There are 9 hidden switches. A switch that is on adds its own fixed numbers to the row, and there is some noise. The rows also spread widely along 15 directions, which tell nothing about the answers.
(in the rows, 128 means zero)
Some rows, each with its switches (1 for on, 0 for off) after it:
[106 158 146 179 171 123  92 152  71 116 209 123 126 161 152 163 141 109
 174 147  75 198  57 111 188 138 136 155 111 123  84  84  97 128 175 130
 169  87 155 178 125]  0 0 0 1 0 1 0 0 1
[ 81 166 108 131 137 147  87 136 149 132 137 143  95 186 153 163 136  99
 165 137 198 173 126 193 128 141  86 132 165 165 121 160 115 103  95 115
 106  85  82 123 102]  0 0 1 0 1 1 1 0 0
[120 172 100 155 161 107 126 142 128 124 152 152  66 164 190  96 107 117
 185 132 133 178  82 167 125 105 168  96 118 135  72 103  98 171 180 134
 132 169 135 112 179]  1 0 0 0 0 1 1 0 0
[ 94 162 152 128 101  87 100 152 137 150 131 116 143 204 121 143 146 127
 154 147 153 163 111 163  95  66  86 113  45  96 129 106  92 107 132 102
 102 150 145 126 107]  1 0 0 0 0 1 1 0 1
[148 105 153  93 117 172 111 110 118 184 130 121 120 160 115 118 113 192
 146 121 119 112 112 141 144 123 109 141 112 152 189 119 128 117 122 131
 146 103 136 188 134]  1 0 0 0 1 1 0 0 1
[125 148 106 122 126 130 141 157 151 164 138 138 120 112 145 126 193 126
 108 121 106 103  94  82 150  89  93 195  87  54 103  84 166 161 164 114
 182 134 163 129 160]  0 0 0 1 0 1 0 0 0
[151  83 123 195 191  92 154 148 131 150 194 190 121 104 119 101 134 155
 121 162 146 107 126  94 159 102 160 189 119 104 159  48 162 169 140 148
 140 156 117 124 142]  0 0 0 0 0 1 0 1 0
[ 85 167 144 118 139 163 119 138 113 176 104 162 112 137 109 131  94 146
 175 122 138 146 111 145 117 159 115 108  62 145 137 162 119  97 140 108
 128 103 101 194 143]  1 0 0 0 0 1 1 0 0
[117 157 118 172 119 103 122 123 124 144 171 119 114 148 141 143 147  72
 162 104 108  98  77 121 155  93 146 163 156 152 166 107 141 166 115 107
 156 136 128 119 130]  0 1 0 1 0 1 1 0 1
[121  95 104 173 178  62 125 130 129 118 162 143 122 135 126 111 152 131
 156 137 144 171 115 161 137  94 176 164 112 132  94  76 132 140 175 124
  89 155 113 103 152]  0 0 1 0 0 0 1 1 0
[114 171 146 153 149 138 115 129 122 127 114 107 123 175 148 122  83 156
 175 169 136 213 142 163  95 116 108 125  90 129  72 119  99  69 130 156
 102  77 104 143  81]  0 1 1 0 0 0 1 0 0
[160 103 155 108 127 169 133 101 103 160 172 142  76 187 152  88  73 177
 169 120 108 150 112 202 122  95 153 106 136 154 163  84  61 113 116 129
 125 140 151 152 175]  0 0 0 1 0 1 0 0 1
[107 161 108 126  98 137  94 180 166 133  96 128 137 133 108 136 165 130
 120 146 128  71  98 110 147  82 106 121 114  99 119 165 143 159 128 131
 153 129 139 119  95]  1 1 0 0 1 1 1 0 1
[137  81 147 105 160 184 117 118 115 158 175 136  99 174 132 124 120 180
 176 132 127 164  93 176 159 132 124 152 153 182 167 100 113 106 124 147
 151  84 123 189 132]  1 0 0 0 1 1 1 0 1
[149 105 125 155 148  68 114 117  87 104 147  94 184 128 138 120 128 158
 159 169  83 175  90  85 175 111 131 135 111 104 102  80 156 153 188 149
 146 137 171 146 106]  0 0 1 0 0 0 1 1 0
[120 143 118 152 157 125 105 131 118 150 173 120 147 180 159 128 142 100
 157 136 145 164 127 191 138  95  82 211 125  85 120  79 142 119 143 131
 154 132 130 129 110]  0 0 1 1 0 1 1 1 1
[134 153 145 131  82 135 157 115 163 152  77 140  68 101 121 129 119 200
 117 158 116 130 131  62 128 105 151  73 107 160 122 131 118 111  96 135
 114  67 119 131 117]  0 1 1 1 0 1 1 0 0
[135 152 109 112 112 154  98 116 139 155  69 117 114 126 127  96 102 173
 116 119 101 100 154 151 129 105 138 132 100  88  96 158 137 140 154 140
 118 125 127 130 140]  0 1 0 0 1 1 0 1 1
[128 122  79 115 188 119 122 123 121 131 119  99 172 129 152  98 125 119
 195 123 140 167  95 148 149 151 101 187 151 120  69 137 215 144 185 190
 151 130 124 146 106]  0 1 0 0 0 0 0 1 1
[ 83 148 117 185 157 119 137 160 104 125 159 170 118 134 122 113  83 102
 180 159 160 126 105 141 118 150 139  97 131 136 142 143 117 142 118 136
 131 167 115 148 127]  1 0 1 0 1 1 0 0 0
[138 131 105 196 176 125  68 148 115 132 161 169 170 120 119 133 121 116
  93 156 131  88 160 140 184 102 110 203 109  69 144 116 141 170 155 109
 141 135 104 125 109]  0 0 0 1 0 1 1 0 0
[121 136 115 122 167 147 155 128 155 150 135 114  61 140 164 110 156 172
 156 130 107 211 103 127 123 118 144 174 108 108  35  74 140 106 173 166
 136  79 133 144 156]  0 1 0 0 1 1 0 1 0
[129 131 142 122 134 165 140 135 142 166 113 148 109 123 101 110  98 162
 162 129 144  84 108 122 136 131 143 122 142 183 166 145 148 114  93 164
 133  85  95 158  98]  0 1 0 0 0 1 0 0 1
[132 101  93 115  91  98 138 123 141 120 154 102 123 134 147 109 182 118
 132 116  73  97  84 121 153  60 147 140 154  80 124  90 140 188 154 123
 157 191 192  96 171]  0 0 0 0 1 1 1 1 1
[137 152 113 113 151  83 135  90  96 127  93 110 139 165 148  78  54 139
 231 133 160 177  86 146 107 159 146  59 144 184 113 152 165 149 164 174
 104 168 132 131 108]  0 0 0 1 0 0 0 1 0
[121 157  95 185 159 101  74 119 109 110 159 117 158 138 170 146 134 102
 125 137 107 164 151 142 157 120 118 191 105  80  69 112 136 155 173 112
 120 120 118 115 125]  0 0 0 0 0 0 0 1 0
[105 141 108 117 132 126 133 116 107 117 125  90 132 151 171 123 117 145
 194 161 112 216  93 126 136 152  91 107 137 117  77 131 143 128 167 165
 158 125 164 167 118]  1 0 1 0 1 1 1 0 1
[150 146 120 145 114 119  85 111 137 150 149 139 114 166 169 150 137 137
 118 131 147 134 135 146 152  90  99 156 111 130 166 111 115 164 125  84
 134 131 125 122 143]  1 0 0 0 0 0 1 0 0
[105  52  71 107 141 144 179 108 168 104 100 156 153  77 109 103 120 165
 133 177 159 155 174 126 113 146 103 108 160 110  97 166 153 116 110 169
  86 133 113 122 115]  0 0 0 1 0 0 1 0 0
[162 167 110 174  88  92  79  90 134 153 120 124 134 118 147 146 135 120
  88 116 106  50 146  98 186  85 145 160 140 131 177 125 157 195 123  80
 137 122 118  92 122]  0 0 1 1 0 1 1 1 0
[121 164 125 170 153 129  94 178 137 109 126 138 144 140 131 121 132 139
 133 176 132 121 122 129 144  93 120 144 111 103  82 116 120 127 148 156
 134 103 119 111  78]  0 0 1 0 0 0 1 0 0

New rows, each followed by its switches (1 for on, 0 for off):
[119 173 113  86 126 185  89 162 158 189 121 173  86 166 154 152 152 128
 123 117 190 138 107 161 146 122  34 158 110 102 137 154 137 129 113  98
 168 100 121 156 142]  0 1 0 1 0 1 0 0 0
[117 180 158 144 108 126 116  90  97 167  61 108 166 127 105 129  68 173
 161 146 130 131 154  99 106 166 114 111  66 158 146 173 157  93 120 141
 109  84 100 181  71]  1 0 1 1 0 0 0 1 1
[134 172 130 151 157 107  87 117 126 135 129 122 119 193 169 130  87 142
 186 159 171 201 115 160 136 121 107 107 119 155 110 124 136 133 141 149
 116 102 108 136  80]  1 1 0 0 0 1 1 1 0
[102 139 134 142 136 150 173 113  81 125 172 104 116 152 161 101  80 101
 221 122  76 181  78 155 100 135 143 116 138 136 107 111  98 107 129 156
 150 146 155 170 154]  0 1 0 0 0 0 0 0 1
[112 131 135 113 107 148 133 139 116 182 105 168 124  97 106 132 124 161
 131 127 122  98 102  92 152 140 102 116  77 122 174 149 148 135 132  95
 159 126 134 192 161]  1 0 1 0 0 1 1 0 0
[154  79  85 117 155 132 136  98 144 178 109 142 121 104 135  96 128 178
 120 122 136 128 152 140 145 119 112 199 113  91 145 118 184 166 169 134
 142 163 118 157 179]  1 1 0 0 1 1 1 0 1
[ 80 159  90 116 136 121 110 133 172 127 102 118  96 148 138 147 173 117
 165 129 174 164 109 155 129 137 115 143 161 165  73 157 155 112 136 144
 105  86  90 107 109]  0 0 1 0 1 1 1 0 1
[133 179 134 187 138 149 103 175 101 134 133 151 157 118 146 126  96 130
 118 180 106 114 130  98 151 105  80 158  84  49 121 123 127 143 138 136
 190 129 143 158 102]  0 1 1 0 0 0 1 0 0
[150 118 155 150 141 145  98 143 109 154 164 140  98 131 117 137 144 173
 125 125  64 124  86 116 189  88 171 160  96 134 135  80 101 133 155 113
 153  82 133 168 153]  0 1 0 0 0 1 1 0 1
[137  97 136 145 111 115 124 137 135 123 167 156 106 159 136 122 118 187
 120 186 137 157 131 124 136  89 125  77 117 102 146 100  79 146 108 136
 120 157 167 129 129]  1 0 0 0 1 1 0 1 1
[ 96 121  93 187 166  91 110  95  90 130 152 145 153  87 131 134 117 101
 129 116  81 149 160 137 155 141 159 182  89  80 100 124 141 155 184  84
 103 153 103 146 181]  0 0 0 0 0 1 1 1 0
[ 95 179 128 149 148  57 174 144 108 162 104 125 156 140 131  90 101 116
 215 154 156 160  80  88  85 137 104 117  58  94 115 114 187 150 182 164
 152 205 147 154 120]  1 0 0 0 0 1 1 0 1
[161  49 105 151 200 164 136 129 114 123 179 165 129 101 147  90 109 188
 147 163 106 152 120 141 183 136 153 171 158 134 122  93 137 154 166 176
 159 126 129 167 149]  1 0 0 0 0 0 1 0 1
[100 198  91 201 116 116  91 129 154 123 144 174 101 107 171 172 128  88
 105 141 156  95 150 100 160 135 127 121 147 140 130 169 134 185  93  96
 126 109  92  95 114]  1 0 0 0 0 1 0 1 0
[113 104 115 155 125 117 138  68 118 166 137 143 101 107 128 138 119 159
 114 119 108 163 167 119 127 143 150 155  79 109 138 116 122 133 140  84
  96 136 116 162 193]  1 0 0 1 1 1 0 1 0
[ 98  99 111  81  83 125  82 131 162 157 131 156 105 157 114 173 199 145
 102 116 161 142 113 160 151  96  86 113  97 115 161 149 109 138 117  52
 107 138 144 139 173]  1 0 0 0 1 1 1 1 0
[140 159 148 155 135 115  92 119 125 132  96  86 175 167 117 119  99 176
 150 173 125 136 145 116 120 102 113 143  77 125 121 115 148 113 146 164
 116  92 115 134  36]  1 0 0 0 1 0 1 1 0
[123 162 124 100 158 181 135 168 141 121  90 116 117 144 130  81  97 174
 188 169 113 134  83 122 129 128 127  93 137 128  63 137 144 114 162 212
 159  88 138 147  72]  0 0 0 0 1 1 1 0 0
[128 110 112 142 177 174 147 175 143 133 181 162 115 149 137  85 124 131
 159 162 143 102 102 162 139  99 115 171 176  98 137  90 144 141 121 190
 184 148 138 128 107]  0 0 0 0 1 1 1 1 1
[163 131 127  65 105 157  62 110 130 184 120  91 152 181 145 135 162 145
 131  86 113  88 103 174 176  81  73 199 125 122 170 115 164 143 151 101
 164 101 143 144 126]  0 0 0 0 0 1 1 0 1
[138 202 119 150 132  95 120  91 110 154  82  81 114 143 164 102  93 146
 176 118  95 147 114 104 113 133 157 152  90 135  92 121 160 154 193 150
 134 140 120 131 143]  0 0 0 0 1 0 1 0 1
[126 161  95 123 143 147 136  90 125 132  55 124 143  93 160  95  65 174
 152 158 116 171 175 113 115 166 112 108  99  95  58 175 164 128 171 170
 120 115 115 146 119]  0 0 0 0 0 0 1 1 0
[111  81 107 139 124 119 139 113  86 113 164 125 184 108 115 146 132 111
 153 155  99 132  94  78 166 148  88 135 155 102 172 134 157 157 131 122
 167 158 164 174 121]  0 0 0 1 1 0 1 0 0
[109 202 106 125 131 101  93 108 125 172  86  98 170 144 129 126 124  71
 191  78 149  60  92 139 143 137 119 175 142 170 154 166 230 162 147 133
 145 127  88 124  87]  0 0 0 0 0 1 1 1 1
[117 114  95  95 128 134 164  98 156 147  98 113 143 121 141  99 124 143
 169 120 144 123 126 133 112 132 114 129 144 141 116 139 190 135 125 163
 120 123 125 129 113]  1 0 0 0 0 1 0 1 0
[105 127 132 167 140 122 116 114  93  99 131 126 145 114 113 131  94 152
 155 166  79 170 126 115 160 143 166  89 120 135  84 135 109 106 147 141
 106  83 124 157  99]  0 0 1 1 0 1 1 1 0
[125 144 133 156 109 113 103 173 131 144 130 129 155 138 102 107 150 124
 111 135  92  51 116 140 138  45 135 159  82  66 134  96 116 145 146 115
 141 160 149 105 124]  0 0 1 0 0 1 1 0 1
[ 85 164 111 125 160 152 140 158 132 136 117 104 100 119 127 117 160 125
 178 110  77 156  64 118 134 135 161 160 100 112  27 119 153 109 187 159
 150  79 130 157 137]  0 1 0 0 1 1 0 1 0
[112  78 115  95 116 151 115 102 127 134 141 110 142 165  99 125 133 134
 162 113 120 121 112 187 135 105 127 121 146 158 167 136 116 115 114 110
 103 124 130 147 125]  1 0 0 1 1 1 1 0 0
[100  70  85 135 124 100 146 138 148  85 107 137 188  59  91 115 138 158
 112 189 113 118 150  72 148 131 125  88 137  75  75 165 159 152 139 167
  97 147 147 116  98]  0 0 0 0 0 1 0 0 1
[113 138 153 142 129 167 147 102 121 213 138 163  81 131 115 124  97 163
 140 107 133 109 150 138 105 144 130 176  74 143 197 115 121 106 106 103
 133 123  91 189 178]  1 0 0 0 1 1 0 0 1
[125 177 139 116  76 156  92 124 141 171  83 140 110 121 124 143 125 160
  99 118 101  83 148 116 143 105 115 119  78 109 142 166 114 131 122  91
 128  99 118 139 142]  0 0 0 0 0 1 1 0 1
[149 152 158 129 125 160 112 153 113 157 130 130 114 155 121 106 105 177
 146 146 108  97  94 114 136 109 128 127 104 129 151 113 112 127 135 155
 163 119 146 158 117]  0 0 0 0 1 0 0 0 1
[142 128 128 128  90  86  54  92 110  95 148  94 135 187 175 182 131 157
 144 156 124 225 109 128 172 109 101  62 125 155 108 137  85 145 126  98
  99  89 163 137 101]  1 1 0 0 0 0 0 1 0
[129 138 141 150 110  73 116 108 148 185 163 127  85 179 143 157 173 128
 147 102 151 153  98 136 130  73 129 176  88 164 181  70 127 140 117  78
 116 129 112 125 160]  1 1 0 0 0 1 1 0 1
[125 156 170  81  81 201 145 113 126 169 111  80  96 170 123 125 110 171
 172 120  83 130  88 122 112 115 111 113 130 163 143 125 114  72  90 156
 158  52 147 178  95]  0 1 0 1 1 1 0 0 1
[116 109 146 162 114 125 177 136 131 154 132 174 106 103 107 105 109 187
 120 179 115 143 145 101 108 101 139 102  67  87 140 100  92 112 120 129
 124 156 145 155 159]  1 0 1 1 0 1 1 0 1
[ 93 117  87 141 124 113 141 135 121  76 111  94 176 123 124 102 107 120
 177 165 103 152 108 124 110 121 130  76 137  99  64 162 139 141 143 172
 116 159 163 128  88]  1 1 0 0 1 0 0 1 0
[ 93 153 139  98 117 165 114 167 117 150 153 139 123 157 130 161 158 117
 177 142 134 138  44 104 166 145  71 116 149 130 156 145 148 127 116 137
 203 106 160 182 105]  0 0 0 0 1 1 1 1 1
[134 148 127 130 104  77 105  89 110 145 151  79 135 175 176 160 156 113
 169 116 114 194  88 120 147 101  98 159 121 133 135  97 148 147 145 108
 144 126 154 137 131]  0 1 0 0 0 0 1 1 1
[139 139 123 152 132  89 120  58 131 137 101 114 108 131 163 145  96 182
 154 149 147 206 160 103 129 151 139 109 109 189 121 133 137 131 138 126
  79  90  90 136 124]  1 0 0 0 0 0 1 0 0
[103 125 137 152 168 130 122 146 108 140 154 121 135 134 100 126 142 131
 162 133  92 130  88 119 149 124 152 175  99 124 118  92 139 113 164 136
 138 101 119 164 120]  0 0 0 0 1 1 1 0 0
[106 180 129 118  94 102 104 164 139 133 105 111 133 195 142 114 126 136
 160 163 159 147 103 156  96  83  83  86  90  81 100 131 114 130 136 142
 133 169 171 113  98]  1 0 1 0 1 1 0 1 1
[ 64 133 124 150 138 149 145 129 120 144 161 132 143 142 106 135 125  87
 169 125 132 122 133 161 101 139 113 171 130 112 141 134 134  92  96 135
 123 127 105 148 112]  0 0 0 0 1 1 0 1 1
[113 130 111 147 152 138  91 147 109 108 126 136 138 157 116  98 103 134
 151 146 117 140 128 201 129 104 148 124 114 100  90 134  94 121 162 132
 108 149 129 127 128]  0 0 1 1 1 0 1 1 0
[133 144 116 100 159 177 138 150 141 196  85 166 119 107 113  74 107 165
 132 107 133  71 132 146 121 123 117 175  73  87 121 133 170 130 167 139
 148 136 109 158 165]  0 0 0 0 0 1 0 0 0
[133 111 116 149 119  95 106  99 130 147 161 133 130 124 136 155 164 126
 110 114 108 116 130 115 172  95 136 174 123 122 159  94 143 159 131  84
 123 121 124 122 150]  0 0 0 0 0 1 1 1 0
[123 192 122 164 143 131  77 136  88 170 154 138 124 170 163 124 114  82
 152  98 112 118 107 188 152 106 115 193 100  91 136 112 119 152 170  87
 168 163 128 146 172]  0 0 1 1 0 1 1 0 1
[141 119 106 151 148  89 100 104 123 143 103 158 129  97 107 118 107 158
 134 132 138 106 131 107 175 142 172 123 127 158 144 156 162 177 163 126
 104 140  96 131 141]  0 0 0 1 0 1 1 0 1
[133  68  90 140 151 156 101 122 126 147 146 189 107  92 109 119 132 165
  92 123 108 101 143 156 184 123 159 149 118 102 150 138 119 169 159  89
 128 153 125 157 199]  1 0 0 1 1 1 1 1 0
[142 143 128 163 136  66  81 150 119 132 174 159  90 151 165 161 159 156
 118 160 139 202  85  87 188 103 122 114  94  97 104  92 110 180 165 103
 145 140 163 137 159]  0 1 0 0 0 1 0 1 1
[118 151 140 117 103 113 100 133  66 134 154  94 168 177 144 145 120 111
 199 140 101 151  35 106 159 138  80  99 121 128 172 138 135 160 157 120
 196 166 191 192 121]  1 0 0 0 1 0 1 0 1
[100 193  91 145 151 156 118 175 137 120 159 129 120 165 174 106 133  53
 190 118 133  99  74 184 123 102 115 164 172 120  93 130 135 154 137 157
 180 153 130  98 119]  0 0 0 0 0 0 1 0 1
[119  98 123 147 120 110 177 103 131 131 155 136  97 146 136 102 110 150
 175 160 142 159 111 133 113 112 151 100 161 156 156 100 121 133 106 158
 126 160 148 131 131]  1 0 1 1 1 1 1 1 1
[128 197 116 207 183 100 136  99 115 158 122 110 135 130 160 108  94 105
 173 131 132 132 145 115 126 136 141 222 118 139 108  88 193 136 161 159
 138 100  72 123  91]  0 0 1 1 0 1 1 0 0
[176 168 115 132 116 118  65 133 163 161 107 170  65 141 167 146 136 179
 100 144 169 116 116 104 196 106 120 112 143 158 152 147 141 196 131 112
 146 104 112 112 139]  0 1 0 0 0 1 1 0 1
[141 106  95  94 133 169 166  66 125 170 105 112  93 106 151  88  86 157
 168  88 103 122 125 135 129 155 145 145 165 157 144 142 173 140 132 143
 136 124 117 165 178]  0 1 0 0 1 1 0 0 0
[128 111 126 116 144 154  70 166 116 146 166 130 176 145 130 161 176 147
 117 147 115 134  97 127 195 116  57 185  98  75 124 114 143 141 159 120
 182  97 161 179 108]  1 0 0 0 0 1 0 0 1
[154  89 106 143 161 159 164  64 106 165 120 104 154  87 131  75  64 160
 170 108  87 100 155 134 135 152 153 188 150 152 154 123 196 139 137 175
 139 117 100 175 130]  1 1 0 0 0 1 0 0 1
[114 194 102 156 113 132  73  88 135 145 114 110 124 129 162 181 132 103
 130 120 138 113 144  96 169 158 100 167 163 165 150 169 175 156 112 107
 136  62  78 128  91]  0 0 0 0 1 1 1 0 0
[121 170 139 165 118 109 152 155 123  97 167 125 121 163 177 128 128 130
 161 196 106 192  86  81 122  86 103  95 116  83  83  80  98 136 131 162
 171 134 186 118  90]  0 0 0 1 0 0 1 1 0
[119 103 103 119 163 132 109 163 149 116 150 139 139 192 127  97 126 135
 171 163 182 140 108 202 121  88  99 123 146 116 126 116 123 136 134 158
 120 159 133 116  92]  1 0 0 0 1 1 1 0 0
[112 160 127 143 139 118 179  98 145 150 145 127  43 145 166 126 127 136
 208 123 135 170  66  96 121 144 181 111 162 223 129  98 152 136 121 159
 138  96 112 136 137]  1 0 0 0 1 1 1 1 0
[131 126 138 193 131  96 138  87 107 124 175 154  97 126 162 151  91 151
 150 166 147 181 149 104 139 150 148 112 158 177 157 112 107 132  88 132
 107 113 108 134 127]  0 0 1 0 0 0 0 1 1
[ 95 140 105 113 123 178 145 118 123 117 107  96 145 115 136 104 107 115
 194 113  76 111  97 156 122 140 147 114 152 160  91 172 137 117 138 165
 137 108 129 150 118]  1 0 0 0 0 0 1 0 1
[ 95 117 113 150 181  94 127 129  87 145 169 124 124 155 136 124 125 108
 195 125 135 206  80 154 134 144 125 170 110 122 106  94 147 124 175 125
 132 148 128 173 161]  0 1 1 0 1 1 0 0 0
[140  89 118  95 115 182 161 155 169 145 119 124 159 123 118  82 154 169
 128 153 110  70 122 135 118  67  92 166 125  85 132 104 152 123 117 176
 167 132 158 127 100]  1 0 0 0 0 0 1 0 1
[ 94 202 133 203 146  76 101 156 122 137 112 132 160 136 119 141 119 122
 133 184 140 141 151  78 120 122 103 161  58  56  96 122 157 140 159 147
 132 135 110 126  68]  0 0 0 0 1 1 1 1 1
[114 106  94 118 139  97 127 104 125 141 138 126 109 119 136 132 152 120
 173  91 120 153  72 133 161 136 162 120 133 170 117 132 161 162 159 108
 119 130 132 148 174]  1 1 0 0 0 1 0 1 0
[ 87  95 106 133 113 133 128 154 140  88 122 138 166 101  85 141 135 133
 131 182 121 121 123  99 145 120 106  80 148  90 113 172 137 129 104 148
 122 122 143 137  76]  0 1 0 0 1 1 1 1 0
[149 106 125 144 173 158 119 161 135 138 200 175  82 158 147 117 147 150
 133 143 134 137  92 153 172  92 138 163 145 127 127  66 101 143 137 134
 157 109 136 132 149]  0 0 0 1 0 1 0 0 0
[147 167 150 199 128 113  96 131 118 163 145 181 113 137 146 149  88 182
  98 197 159 136 167  72 154 128  96 131  83  92 187 120 125 166 115 124
 157 136 122 157 109]  1 0 0 0 1 1 1 1 1
[114 156 120 119  81 170 164 135 153 129  85 137 130  87 129 114 109 152
 136 158 102  81 132  74 116 124 114  83 140 118 125 174 136 131  93 163
 155 116 140 130 100]  0 0 0 0 0 0 1 0 1
[138 136 154  93  94  90  75  94  92 163 103  87 125 179 106 125 127 164
 165  90  79 134  78 150 150  98 169 102  77 155 153 119 116 135 179  90
 105 140 152 155 159]  0 0 0 0 1 1 1 1 1
[ 92 155 125 134 104 138 157 134 137 113 155  93  99 148 166 153 160 109
 187 144  97 188  56  99 140 110 112 107 155 155  87 107 122 113 111 142
 166  69 159 147 101]  1 1 1 1 0 1 1 0 0
[ 74  99 106 161 194 122 188 118 116 131 156 142 135  89 114 115 128 122
 178 143 117 192 128 112 113 169 140 176 104 109  68 103 156  95 158 158
 108 112 103 166 142]  0 0 0 1 0 1 0 0 0
[108 148 109 163 100 129 145 112 131 123 112 132 107  70 124 149 135 125
 146 131  92 106 100  63 160 146 164 110 165 180 126 168 149 147 108 133
 142  90 113 141 128]  0 1 1 1 0 0 1 0 1
[139 162 127 154 157 124  93 157 120 108 151 107 150 183 143 105 125 115
 172 147 112 126  81 161 147  73 139 145 132 125  94  93 126 141 160 162
 148 119 143 106  73]  0 0 0 1 0 0 1 1 0
[161 166 127 175 115 109  64 112 143 156 116 150 124 142 136 153 120 162
  76 164 157  94 178  92 165  99  97 159 109 103 180 127 141 174 118 100
 129 114 102 109  97]  0 0 0 1 1 1 1 0 0
[149 117 109 108 135 158 168 154 165 160 113 137 115  88 127  81 158 169
 119 123  93  54  99  85 147  87 143 169 121  95 109  89 178 158 152 164
 171 122 149 122 143]  0 0 0 0 0 1 0 0 0
[131 138 129 152 147 173 125 145 138 184  95 185 123 122  89  96  70 167
 123 155 165  76 167 148 115 121 108 143  84 103 184 157 141 128 111 133
 133 141  89 164 115]  1 1 0 1 1 1 1 0 0
[145  97  94  94 143 169  93 143 120 166 144 150 145 156 163 117 134 140
 122 127 145 147 121 196 165  95  40 180 113  55 142 121 143 151 156  99
 180 160 160 170 170]  1 1 1 0 0 1 1 0 0
[166 127  90 105 115 135  91 108 117 134 151 147 101 157 186 115 112 128
 136 113 128 118  94 157 182 107 118  97 175 130 152 134 119 205 146 101
 157 171 167 119 181]  0 0 0 1 0 1 0 0 0
[140 122 128  77  85 111 135  98 157 172  87 130 121 159 132 114 126 168
 139 124 168 131 137 146  97  90  94 101  97 135 167 132 141 126 109 110
 100 154 134 114 140]  0 0 0 0 0 0 1 1 0
[114 113  89 117 144 154 109 141 163 112 139  98 126 135 134 117 181 121
 147 105  85 105  95 175 160  76 164 166 152 144  65 109 135 135 159 141
 123  81 124 104 121]  1 0 0 0 0 1 1 0 0
[160  76 104 124 134  89 132 136 155 138 167 172  88 138 138 113 173 164
 112 143 145 132  95 119 169  66 142 127 136 116 150  70 123 184 149 107
 130 174 159 101 181]  0 0 0 1 0 1 1 0 0
